There are 7 hidden switches. A switch that is on adds its own fixed numbers to the row, and there is some noise. The rows also spread widely along 12 directions, which tell nothing about the answers.
Known rows, each followed by its switches (1 for on, 0 for off):
[ -7   0   5  -2   5  -6   2  -3  -1   3  -3   4  -2   5  -5 -14  -1  -8
   1   7   9   0   7  -3  -7   2   0] => 1 0 0 1 0 0 1
[  0  -9  11  -4   1   8   4  -7  -4  -3  -4  20   6  -1 -20  -6 -12   4
  -2  12   0  -6  -5 -17   2   0 -25] => 1 1 1 1 0 0 1
[ -2 -18  12  -5   0  -1   3  -1  -2   1  -6   7   0   1  -6  -8  -4  -9
   0   3  -2  -2  -3  -5   0   4  -6] => 0 0 1 1 1 1 1
[  2  -9  13  -4  13  -7  -5  19   6   9  -1   2 -17   8 -12  -3 -13   9
   2   2 -12  -5  11 -20 -13  -5 -12] => 1 1 0 1 0 1 1
[-23  -5 -12  -9  -2  -3  17  16  -5   6 -15  -5  10   6  12 -13 -12  -1
  -1   5   0   0   2  11  13  20   4] => 0 0 0 0 1 0 0
[ -6 -25 -12   4  -1  -4   0   4 -14 -14 -20   3  -6 -12   5  -5  -2  -6
  -6   2  -8 -25   0  21  -3 -12  -4] => 1 0 0 1 0 1 0
[ -4  25  -4  -1  10   8   0   1  10   2 -21   0   2  -7 -22 -16 -18   2
 -22  17   5   9  -9  -9   3 -16   1] => 0 1 1 0 1 1 0
[ -3 -22   3 -13 -11  -8   6  -5  -6 -15  -2   9   6  -1   2  -5   1 -23
  -9   1   4 -15 -10  14   2   1  -4] => 1 0 0 1 1 0 1
[  3 -16   4   2   6  -2  -2   4 -10   3  -2   3  15   4  12 -11  12   1
   1   1  -2 -31  11   7 -10  -3   7] => 1 0 0 1 1 0 1
[ -5   4   7   7  -1   7  -6   5  -4  10 -10  -7  -1  -4  -3 -12  -1  -1
  -2   9   9 -14   6  -4  -3   0  -8] => 0 1 0 1 0 1 1
[  2 -13  11  -3 -10   1  -5  -4  -9  -4  -2  -9  -4   2   6  -5   7 -20
   5   9   7  -7   3   4  -5   6  -2] => 1 0 0 0 0 0 1
[-22   6  13   9  11 -22  12  -8  10  11 -18  13 -12  12   5 -15  -1  -1
   2   5   8  -4  21   1 -19  -7  17] => 1 1 0 0 0 1 0
[  4  -3  11   9  -4  -7 -10   0  -5   3 -11 -24 -17 -10 -12 -14   5 -15
  -3   6  13 -18  12  -3 -13  -1  -7] => 1 1 0 1 0 0 1
[-22 -13   4  -9  -1 -12   1   8 -12   3 -43 -17 -18  -2   3   8 -22 -19
  -7   3  -7  11   4   6   0 -14   9] => 1 0 1 0 0 1 1
[ -2  -4  13   9 -10  -3  -4  -5  -1   1   3  -5  -8   6  14  -6   3 -21
   3   3   6  -6   2   2  -6  10   4] => 0 0 0 0 0 1 1
[-10  -5  -9   2   8  -8  12   6  -5  -1 -13  -4  16   1  -7 -17  -5   4
 -16  -9  -1 -35   0   0   0   3  -8] => 1 0 1 0 0 0 1
[ -4 -14  -5   1   4 -12   5   0   2  -9 -11  -4 -13  -9 -17 -23   2  -5
   1   7   4 -13   8   3  -7  10  -7] => 1 1 0 0 1 0 0
[ -9   1   0  -6 -15  -2   3  -6  -1 -13   7  -5   4   1  -5 -19   7 -27
 -17   2  24 -16 -13  10   3  10  -7] => 1 1 0 1 0 0 1
[  6 -37  25 -11 -15 -10   4   2  -2 -10   4  -6 -18  -7 -32  -6   5 -23
   7  -1   9 -17  -2 -14  -6  11 -36] => 1 1 0 1 0 1 0
[  0  -5   8   8  -5  -2   4  -4  -2  -1  -3   9   4  -3   1  -9  -4 -10
  -1  10   0  -9  -2  -2   2   2   1] => 1 0 1 1 1 0 0
[ -3 -11  -3  -8   8  -8   3 -16   6 -21  -5  25   0  -4 -11 -16   6  -8
  -8  11   4  -3  -2   8 -14 -17   0] => 1 0 1 1 0 0 0
[ -9 -19  -7 -18   3  -7   5  18  12  -8  12   9   3   4  19 -15   7  10
  15  11  -9 -14   9   9  -3  10  -1] => 0 1 0 0 1 0 1
[ 20  -8   6  18  14   5 -14  15  -3   8  -2  -7 -13  -3 -10 -10  -4  14
  -1   3 -15 -22  11 -14 -12  -2  -5] => 1 1 0 1 1 1 0
[  9  14   2  18   9  12  -7   1  -5  10  -3   1   7  -3  -5 -12  -5   7
 -10   6  -1 -12   4  -9  -9  -3  -4] => 0 0 0 1 0 0 0
[ -8  -2   3 -16   9  -5   6   7  -1   2 -16 -16  11  -2 -30 -21  10 -11
 -14   1  24 -24   1  -1  -3  -8 -11] => 1 0 0 1 0 1 1
[  9  -8  18 -17  -4  10  -6   7  -3   1 -13   3   7  -6  -3  16 -10  -3
  -3  15 -10  -9  -1  -7  -4 -24 -16] => 1 1 0 0 0 0 1

New rows. What belongs after each?
[-18  -7   6  -7  -4  -8   8   1   7  -3  -3  21  -3   2   2  -7  -9  -4
   3  14   3  -6  -2   5   3  -4 -12] => 1 1 0 1 0 1 1
[  1 -12  -5  -8  13  -4  -2  13   9  -6  -1  -1  -5   2 -13 -20  -3   8
   2   9  -6 -12   2  -9  -5   1  -7] => 1 1 1 0 1 1 1
[ -8   0   8  11  -7   5  13  -9   1   3   2  10  18 -10 -10 -26   0   2
   1  12  15 -28  -4  -6  11  18 -20] => 0 1 1 1 1 0 1
[  0  -6   2  -6   8   4  -5  10   2   0 -13  -6   0  -5 -11  -8  -5   9
   1  14  -4 -12   9 -11  -6 -10 -12] => 1 1 1 0 0 0 1
[-24  -3   3   4 -12 -10  13 -14  -7  -2 -20   2   5  -2   7 -16  -1 -24
  -6  11  16   1  -2  14   8   5  10] => 1 0 1 1 1 0 0
[-13   4  -2   8  -1   2   8  -2 -14   2 -20  -5   5   5  -1  -9 -13 -10
 -11   0   3  -2  -2  -1   3   9   2] => 1 0 1 0 0 0 0
[ -1 -11   2   6  -1   7   0  -7  -5  -7  -4  12   8  -7  -3 -14   0   7
  -9   0   0 -29  -2  -2  -7   1 -16] => 0 1 1 1 0 0 1
[  9   0  11  12   7   6  -5   2  -7   8  -1   2   3   4  -5  -9   5  -2
  -1   5   3 -18   6  -8 -10  -6  -3] => 1 0 0 1 0 1 0
[  4  -7   4  -8   9   4  -4   6  -5   4 -12  -5   5   5  -8 -10   2   2
  -5   5   0 -13   9  -4  -9  -2   2] => 1 1 0 0 1 0 1
[-11   7   8   3   1 -16   6   2  16   4  -4  -4  -8  -3  -4 -25   0  -6
  -4  10  11  -2  10  -3  -7   4   6] => 0 1 1 1 1 0 0
[ -4  -7  11  -2   1  -3  -3   5  -3   3 -16  -8  -2  -1  -5  -7  -5  -6
 -16  -4   1 -12   0  -1  -7  -7   3] => 0 1 1 1 1 1 1
[-19 -18   1   1  -5   3  -4  10 -14   8 -17  -2  -4   7  22  -5  -3  -1
  14  16  -2  -2   9   7   4   5   9] => 1 1 1 1 1 1 1
[-20  -2   6 -14  -2 -27   7  38  14   9   7 -33 -21  13  -4 -13 -12 -15
  -6 -11   9 -10   3  -7   3  18  -5] => 1 1 0 1 0 1 1
[  1  -2   3  -8   4  -5  -8   3   8  -5  -8 -14 -19  -8 -16 -13  -3 -16
   3  15   8  10   2  -3  -9  -5  -5] => 0 0 0 0 0 1 1
[-18 -16  -7  -5  13   1  17  -9  -5   0 -25  26  11  -4  -9 -23   0  19
   1  12   0  -9  11   4  -5   0  -5] => 0 1 1 1 1 0 0
[ -5   4   9   1  16  -8   7  10  14   7  -2  18   0  19   2  -7 -11  12
  -7   0 -12  -9   7 -16 -12 -10   4] => 1 1 1 0 0 1 0
[ -4 -12   6   1   9  -5   4 -17  -4  -4 -25  20  -8  -9  -7 -11   2   0
   5  19  -2   0  16   7 -16 -15   6] => 1 1 0 0 1 0 0
[ 17 -16  18  12   3  -4   1   9   6   0  14   9   1   5   5   1   1   7
 -13 -21 -18 -46   1 -13 -19   3 -11] => 0 1 0 0 0 1 0
[  3 -31 -15   2  -3   4  -6   0 -16 -18  -4 -12 -11 -12  -6 -19   8  -7
  14  12   0 -17   5  10   0  21 -18] => 1 0 0 0 0 0 1
[ -2 -18   4  -4   4  -5  -4  -1  -1  -4 -16   8 -19 -15 -15  -7 -11   0
  13  24  -7   7  10  -1  -4  -4 -12] => 1 1 0 1 1 0 1
[  0  -5  16 -12  -4  16  -1  -9 -12   5  -9   9  10   5  -9  -5  -4 -15
   9  23   9  20  -3  -9   7   3  -2] => 1 0 1 1 1 0 1
[ -6 -12  20  16  -1 -18  14   5  -3  12 -23 -10  -7  -9 -12  -4 -16   0
   0  -3  -9 -25  10 -15  -2   8 -12] => 1 1 1 0 1 0 0
[ -4   6  -4  -1  -7   5  -3   2   8  -6   4  11   4  -4   4 -11 -12 -10
  -1  21   3   0 -16   4  16  -4  -4] => 1 0 1 1 1 1 1
[  5   1   6  -5   7  18  -9  -4 -11   7  -8  -5   4  10 -11 -12   6  -8
   5  17  14   6   6  -8  -5   2  -1] => 1 0 0 0 0 1 1
[  2  -8   6  -6   1   5  -3  -4   1  -9  -1  25  -2   1  -5   0  -8  -3
 -11   8  -5  -9 -12   0  -6 -14  -9] => 1 1 0 1 0 1 1
[-18   8  -7 -30   1  -9   3  25  23  -5  -1 -15   5 -10 -15 -22   3   0
   4  28  22  -9   4   5   6 -13 -17] => 1 1 0 1 0 0 1
[ 17  -6   8  14  12  -4   0  -9  10  -3  11  16   3  -1 -15 -16  -5   5
   1   6 -10 -22  -2 -18  -8   4 -12] => 1 0 1 0 1 0 1
[  0  -7   7 -14  -4  -2   3   2   2  -6  -1  -9  -3   1 -17 -13  -2 -18
  -4   7  10  -1  -2  -4   2  11  -9] => 1 1 0 0 1 0 1
[  5   7  -8 -15  10   7  -4 -13  11 -18  16  19   7   5 -14 -32  14  -7
 -18   8  17   0  -6   7 -12   1   4] => 0 1 0 1 1 0 1
[ -9   3 -12  10   1   7   3   0  -4  -5  -9  -2   3   0   0 -26   1   1
  -2  15  11 -12   4   3   2   9  -3] => 1 1 1 0 0 0 0
[  4  22   2  14   1   8 -10   7  -6  11 -24 -21  -1 -14  -3  -3 -14  -6
  -7  20   3  -3   4  -2   0 -17   4] => 1 0 0 0 0 0 0
[  2   4  13   7  -6  11   6   2  -1  12   9   3  21   2  -3 -16  -5   2
   0   7   7 -16  -3 -15  11  19 -14] => 0 0 1 1 1 0 1
[  4  -2   8 -20  -5  10  -6  13  -3  -6  -4 -13   6   2 -14  -6   1 -13
 -18   9  10  -1  -7  -6  -2 -12  -7] => 1 1 1 1 0 0 0
[ -3 -23  13  -5   1   6 -12  19 -17  16 -23 -27  -8   0   9   1   8   0
   5   2  -2 -16  20  -1 -15  -6   1] => 0 1 0 1 0 1 1
[-22 -15  -4 -10   3  -2   4   1  -6  -4 -33   3   0  -4   1  -6  -7  -1
   1  14   1  -9   5  11   0 -16  -1] => 1 1 1 0 0 1 1
[  5   4 -18  -5  -2  24 -13   8  -1 -19  25  15   7  11  17 -21  11  -4
  -4  15   5   4 -11  13   1   7   6] => 0 0 0 1 0 1 0
[ 21 -18  38   3 -13  -6 -10 -12  -3  -3  -2   1 -30  -4 -17  17 -17 -28
  -2   0 -12   9  -2 -23 -15  -3 -17] => 1 1 0 0 0 0 1
[ -1  -5   2 -11   4  -6   2   7   6  -5 -16  -2   7 -17 -23  -6  -8  -9
 -14   9   6 -20 -10   3   3 -23 -13] => 1 0 0 1 1 1 1
[ -1 -13   6   7  -4   1   1  -9  -9  -1 -11  -5   0 -12 -17 -19   6 -10
  -7   1  14 -26   0   4  -4   9 -11] => 0 1 0 1 1 1 1
[-20  14  15  12  -3  -9  11  13  -2  30 -12  -7   2   7  16  -3 -23   0
   0   0  -4   1  10  -8   9  17   7] => 0 0 0 1 1 0 1
[  8   6   0   5   5   2  -9   4  10  -6   0   1  -7  -9 -13 -18   5  -2
  -9  16   8 -19   0   2 -12 -16  -7] => 1 1 0 1 0 1 0
[  0 -11  17  -8   2   1  -4 -10  -9   3  -6   4 -11  10 -10  -8   4 -18
  10  12   9  21  11  -7 -13   4   0] => 1 0 0 1 0 0 1
[  9  -7   6  15  -1  15 -19   3 -11   4   6 -18  -8   9  10 -22  19  -7
  17  16  11 -11  15  -7 -10  16   4] => 1 1 1 0 0 1 1
[  1 -11   2 -13  10   0   0  25   7   2   2 -13  -9   9 -15 -13  -3   9
  11  11  -3  -1  13 -14  -7   9 -14] => 1 1 0 0 0 0 0
[ 11  13  20  19 -13  -4 -14   3   4   8   9 -22 -16  -3   4  -7   3 -28
   3  13  12  -2   3  -8  -6   5   2] => 1 0 0 1 0 0 0
[ -1  -5  -3 -11  23 -17  -8   1  19 -11 -13   6 -24  -2 -16 -14  -5  -4
   0  16  -7  12  10  -2 -23 -29   8] => 1 0 1 0 0 1 1
[ -2  -9 -15   0  14  14 -12  11 -10  -3 -13 -15 -25   2 -19 -28  -3   7
   6  17   3  22  13  -7  -8  15  -3] => 0 1 1 1 0 1 0
[  5 -10  11  -9   2   9  -1   9  -6   7  -5   6   7   4  -3   2  -9   5
  -5   4  -9 -10   1  -9  -1  -3  -8] => 1 1 0 1 1 0 1
[ -7 -18  10 -10   4 -15   3   7   3   0  -7  -3  -5   3  -8 -11   5 -10
  -5  -1   5 -16   7   1  -9  -1   0] => 1 1 0 1 1 1 1
[  2   7   9   1  11  -7   5  -8   9   5 -11   0   9 -12 -33 -22   4  -7
  -7  13  20 -22   1  -6  -4 -13 -12] => 1 0 0 1 1 1 1
[ 10 -17  -2 -15  28   5  -5   0   4  -9 -13  29   5  -1 -16  -9   9  17
  -9   9  -9 -12   7   1 -22 -36   2] => 1 1 0 1 1 1 0
[  7  -8   8 -14  10  -7  -7   2  12 -11   5   1  -1  -2 -15 -18  16  -5
  -6   7  11 -21   7  -1 -23 -17  -8] => 1 1 0 1 0 0 1
[ -7 -13 -14   0  11 -13  -5   9  14 -12  -1  -7 -19 -13 -18 -33   5   1
  17  24   8 -10   9   1  -3  -1 -12] => 1 0 1 1 0 1 1
[ -6  -6  -3 -12   2  -1   4   7   7  -7   6  12   5  11   5 -12  -3  -3
  -4   7  -1 -11  -4   6   3   5   2] => 1 1 0 0 1 1 1
[ -9  -1   1   7  -1  -3   9 -10   6  -2 -13  15  -5 -11 -10 -16 -20   3
  -1  13  -6  -1  -4  -5   4   9 -11] => 0 1 1 0 1 0 1
[ -7 -16   2  -4   2 -22   8   8   9  -8   0  -1  -5   2  -3 -16  -4  -4
  -6  -5  -6 -25   4  -1  -7   9  -4] => 1 1 1 0 1 0 1
[  5  -1  -4   8  26 -11   2   0  24  -4   3  24   0  -5 -18 -31   5  23
  -9   4  -4 -29   7  -8 -22 -13  -3] => 0 1 1 1 1 1 0
[-12  -7  -7   4  17 -14   9   2  -4   5 -19   2   7   5   0 -19   2   3
  -8  -4  -1 -29  11  10  -9  -1  11] => 1 0 0 0 1 1 1
[ -2 -13  -7  22   3  -7   3   6  -7  -5  -3  -8  -4 -11 -17 -23  -2   4
 -12 -10   1 -54  -2   0  -1  13 -25] => 1 1 0 1 0 1 1
[  7   5  19  -2  -6   6 -15   5   2   4   8 -17 -16   4  -9 -13   7 -18
   8  20  17   9   9 -12  -8   6  -5] => 1 1 0 1 0 0 1
[ -6 -15  17   2   0 -11   2   9  -6   7 -16  -8  -6  -1  -4   3  -7  -6
 -10  -9  -5 -30   6  -3  -9  -9 -10] => 1 1 0 1 0 1 1
[  4  -8   8 -14  13  13  -7  -6  -6   4 -12  -2  -6  -2 -37 -23   8   2
  12  26  18  11  16 -17 -11  -1 -21] => 1 1 0 1 0 0 1
[-13  -5   7  -4 -14   8   7   6 -13   3  -8  -4   9   0   4  -6  -2 -14
   7  16  14  -1  -1   5  13  11 -10] => 1 0 0 1 0 0 0
[  5  -3  -3  -3   9  10  -7  -2  -4  -9  -3  11  -4   3 -15 -12  -1  -7
  -7  10   3   7  -4   0  -8  -8  -1] => 1 0 0 1 0 1 0
[-22   9   7  -6   1 -20  16  12  15   7  -6 -12   6  11   2 -20   3 -14
  -2   5  19 -11   7   1   0   1   6] => 1 0 1 0 0 1 0
[  1 -17   2 -25   7   3   1   9  -3  -9  -1  -6  19   9  -9 -17  16  -6
 -18  -4   9 -25   0   2  -9  -6   2] => 1 1 1 1 1 0 1
[-13 -11  -6  -2  -7   1   7  10 -12  -5  -4  -3 -12  11  -1  -9 -23 -10
  -9  -7 -10  20  -9  -7   9  30  -6] => 0 0 1 1 0 0 0
[  2  -3  -4  15  14   2 -19   4 -15   5 -20 -18 -10   1   8 -18  10   6
  -8   3  -2 -20  21   2 -24 -10  19] => 1 1 1 1 0 0 1
[ -6  -3   3  15   4 -10   4 -13   2  -2 -17   9 -22 -11 -17 -13 -13  -6
   8  16  -1   3   5  -3  -5   0  -9] => 1 0 0 0 0 1 0
[  7  16 -14   9   9   4 -19   0   6 -14  -1   9 -22  -3 -10 -14 -12  -5
 -25  10  -6   6  -9   5 -12 -18   7] => 1 1 0 1 0 1 0
[-11   1  17 -15   5 -15  15  12  19  13   0   3   8  -3 -20 -14  -7   3
   7  16  12 -14   6 -14   3   1 -21] => 1 1 0 1 1 0 1
[  3   8  -5  11  13   1  -2  -1   3   2   4   1   6  10  -5 -25   2  -3
  -7   4   7 -14   2  -2  -4   8   7] => 1 0 0 0 1 1 1
[ -1  -5  11 -25   2   8   6 -19   8 -17   0  29  19   9  -9 -13  13 -13
  -8  16  16   7  -6   4  -8 -14   5] => 1 1 1 0 1 0 0
[  7 -21   9  -1  -8   5  -4 -16  -1 -16   5  23 -11  -4   3   1  -4 -14
   7  12  -6   3  -9   2  -5   1 -12] => 0 0 0 0 0 1 1
[ 13 -14 -10   1   9  22 -17  12 -16  -3  -3 -18  -4  -2 -21 -24   5  10
   4  12   1 -15   5 -13  -5  11 -16] => 1 1 1 1 0 0 1
[ -3  -3 -11  -7   7  -4   3  -7  12 -15   4   7   8  -3  -4 -29  10  -4
  -4  10   9  -9  -2   8  -6   2   3] => 0 0 1 0 1 0 1
[ 13 -13  17   4  10 -13   2 -20  11  -8   5  23   2   6 -11 -10   7 -11
  -7  -2  -2 -18  -2  -9 -19 -10   1] => 1 0 1 0 1 1 1
[-22  12 -10  13  -8 -21  18   2  14  -7  -6  -3  -9 -11  -1 -21 -24 -14
 -10   4   1  -2 -12   6  16  22  -3] => 0 0 1 0 1 0 0
[  4   1  10  -7 -10   5  -8   3  -3  -6  -4  -6  -2   0   3   4  -5 -18
 -14   8   1  -5  -6   0  -2  -7  -3] => 1 1 0 0 0 0 1
[ 14  -2   5   7   1   8   0  -4  -1  -7  13   5  12  -3 -15 -15   4   0
 -12  -2   4 -38  -8  -9  -5   7 -23] => 1 1 0 0 0 0 1
[-11  -3  -8  -7   9   1  -2  15  -3   7  -4 -13  12   7  15 -24  15   0
   9  15  12 -14  17  13  -3   7  15] => 1 0 0 1 1 0 1
[-18   5 -13 -10  -3   0  10  -4  -1 -16 -18  13  10 -12 -10 -13  -8  -6
 -25   9  12 -15 -12  20   6 -15  -8] => 1 1 0 1 0 0 0
[  8  17   9   9  -9  12 -16   8   7   1  11   1  -1  -4  15   0  -9  -7
 -12  12   1 -13 -10  -1   0 -12  -2] => 0 1 0 1 0 1 1
[ -6 -12 -11 -19  12  -8   3   5  10 -16  11  20  -5  13  -2 -13  -4   0
   1   5  -8   7  -2   3  -7   3  -4] => 1 0 0 0 0 0 1
[ 11  -7  14  -5   3   7 -15  -2   4  -3   1  -5  -4   3   3 -11  12  -4
   4  13   3  -3  11  -8 -20  -9   5] => 0 1 1 0 0 0 1
[-14  11   4  10  -3   0   6 -12  -7   5 -30  -5   6 -14 -11 -12 -10  -5
 -10  12  12 -22   2   4   1  -7  -9] => 1 1 0 0 0 0 1
[ -7   7  18   0  -1  -8  -6   3  21   2   6  11 -14   2   7 -10  -5  -3
   7  18   3   5   3  -9  -8  -9  -1] => 0 1 1 1 0 1 1
